The rows of a group lie close to one hidden flat surface of 6 dimensions, which may be shifted away from zero. Surfaces can cross.
(in the rows, 128 means zero)
Known rows, each followed by its group:
[113 125 143 122 127 105 136 134 124]
Z_421
[110 120  96 115 136 143  88 169 162]
Z_553
[102 135 151 109 149 113 129 129 128]
Z_421
[129 164 114 144 114 173 113  88 111]
Z_86
[ 72 150 144 111 129 138 125 108  89]
Z_86
[143 135 113 156 113 170 133 109 113]
Z_421
[160  96 105 172 133  73 142 122 119]
Z_553
[173 121 112 158 196 109 121  77 104]
Z_13
[130 115 108 167  77 145 133 158 103]
Z_421
[144 141  76 133 121 181  92 119 145]
Z_86
[141  86 181 132 141 126 181 156 144]
Z_13
[159  82  99 141 151  80 154  57 163]
Z_553
[102  92  72 164  91 114 112 154 136]
Z_553
[122  90  64 164  89 126 107 166 167]
Z_553
[ 98 118 106 111  83 124 143 112 120]
Z_86
[ 94 153 162 130 151 113 126 107  71]
Z_13
[102 102  86 134 137 174 129  95 103]
Z_13
[117 111  83 150 110 150 125 109  99]
Z_13
[105 166 147 124 128 187 132  75  96]
Z_421
[210  99  81 145 106 124 132 110 199]
Z_553
[118  82 138 135 180 154 166  92 112]
Z_13
[157 127 126 164 100  97 140 146  89]
Z_553
[ 72 137 131 114 156 130 110 120 101]
Z_86
[141 156 159  90 190 133 107 148 111]
Z_86
[ 79 169 137  46 107 183 115 108 144]
Z_86
[117 144 119 149 188 134  85 151  77]
Z_86
[161 117 124 129 157 129 117 148 163]
Z_421
[167 138 158  95 186 117 134  78 176]
Z_421
[162 102 146 120 162  57 141 142 168]
Z_421
[169 110  74 147  80 136 123 144 164]
Z_553
[144  82  74 109 130 101  99 186 195]
Z_421
[169 154  98 134 144 125  96 116 122]
Z_13
[ 63 103 111 151 109 110 121 138 141]
Z_553
[117 122 110  84 145 134 106 161 128]
Z_86
[172 152 136  92 119 154 113 166 175]
Z_13
[101  87 109 175 158 101 138 111  69]
Z_13

New rows, each followed by its group:
[166 148  88 123 178 127  73 138 144]
Z_13
[182 139 152 143 144 116 142 114 108]
Z_86
[157 178 199  56 161 136 132 163  78]
Z_86
[107 130 120 119  97 146 121 131 173]
Z_553
[166 150 137 142  85 114 138 130 113]
Z_13
[133 156 122 118 176 161  85 141 123]
Z_86
[104 150 172 154  98 134 157 116  68]
Z_421
[127  86 118 143 181  75 143  81 164]
Z_553
[154 155 143 127 133 140 126 127  86]
Z_86
[132 123 136  54 180 135 119  99 230]
Z_86
[177 100 145 149 121 124 168 120 140]
Z_13
[113 133 163 132 150 100 131 132 144]
Z_553
[157 123  92 113 125 118 145  63 112]
Z_553
[119  81 135 190 126  58 148 171  88]
Z_13
[117 129 136 149  55 134 148 131 180]
Z_553
[176 110 115 158 118  97 140 127 152]
Z_553
[110 176 154  76 143 176 113  96 143]
Z_86
[139 122 150 173 137 102 172  66  64]
Z_13
[105 137 139  96 178 130 118  88 176]
Z_86
[141 118 179 115 184 119 140 157 146]
Z_13
[123 145 151 125 160 136 135  86  93]
Z_13
[115 154 176  86 153 116 144 107 118]
Z_86
[178 108  95 109 158 112 138  64 153]
Z_553
[114 127 160 160 105  88 164  96 103]
Z_553
[181 118 150 108 170  96 138 144 135]
Z_86
[133 172 156 117  71 134 138 141 108]
Z_13
[124 119 117 142 137 140 134 105 102]
Z_13
[137 150 135  87 151 140 114 118 143]
Z_553
[ 74 109 101 127 108 169 132 125  94]
Z_13
[ 83 128 189 137 140 116 170 100  65]
Z_13
[126 109 127 143 128  95 132 161 127]
Z_421
[ 97 169 109 137 179  96  72 116  65]
Z_13
[111 107  60 152 143 144  80 159 111]
Z_86
[151 177 164 124 183 155 111  90 128]
Z_86
[136 133 146 133 151 138 148  85 101]
Z_13
[143 175 160 107 170 159 114  90 142]
Z_86
[119 100 143 119 223 134 126 127 128]
Z_13
[102 110 159 179 132  80 131 168 159]
Z_553
[106 104 116 134 158 126 119 151 114]
Z_13
[134 103 115 133  86 146 145 161 135]
Z_13
[201 115 129 190 180 153 132 100 131]
Z_421
[201 118  94 139 154 118  94 156 167]
Z_13
[150 144 144 127  77 168 127 190 134]
Z_421
[216 148 145 143 143 135 145  94 148]
Z_86
[134 153 148 138 200 140 103  86 143]
Z_86
[171 119 109 186  76  80 143 140 100]
Z_13
[152 117 135 179 122  63 155 111  68]
Z_553
[179 163 143  81 183 161  91 173 121]
Z_86
[116 109 128 123 143 116 131 100 196]
Z_553
[198 142 112 142 101 210 122 140 164]
Z_421
[115 161 200 111 170 117 146 105  92]
Z_13
[119 138 149 136 211 112 106 115 124]
Z_86
[178 103 144 182 102  96 148 149 216]
Z_553
[129 137 179 101 198 115 116 155 149]
Z_421
[158  97 131 157 123  90 166  69 188]
Z_553
[ 81 146 150  93  93 163 127 161 116]
Z_13
[153 126 175 139 173 101 152 121 119]
Z_13
[178 165 115 128 139 125 101 110 125]
Z_13
[120 183 145 102 114 140 102 145 109]
Z_13
[ 89 125 135 143  85 131 132 138 187]
Z_553
[145 124 131 137 128  95 155  80  95]
Z_553
[121 158 135 115  90 138 121 144 112]
Z_13
[129 140 131 142  95 159 140 122 111]
Z_421
[184 108 107 145 153 139 122 127 169]
Z_421
[171 114 145 140 184 117 139 111 135]
Z_13
[100 202 151  98 129 137  96 111  82]
Z_13
[161 108 171 130 182 133 165  93 136]
Z_13
[170 131 183 110 173 124 142 142 156]
Z_13
[157 126 158  55 152 110 141 157 141]
Z_86
[165 171 134 146 104 164 128 106  90]
Z_86
[ 94 139 116 116 121 123 121 121  76]
Z_553
[ 98 164 163 109 144 139 119 133  63]
Z_86
[101  95 108 115 102  94 152 117 129]
Z_86
[ 88 108 140 129 107 134 144 161 104]
Z_13
[144 101  81 140  84 134 137 102 189]
Z_553
[ 90 103 104  97 116 113 131 122 144]
Z_86
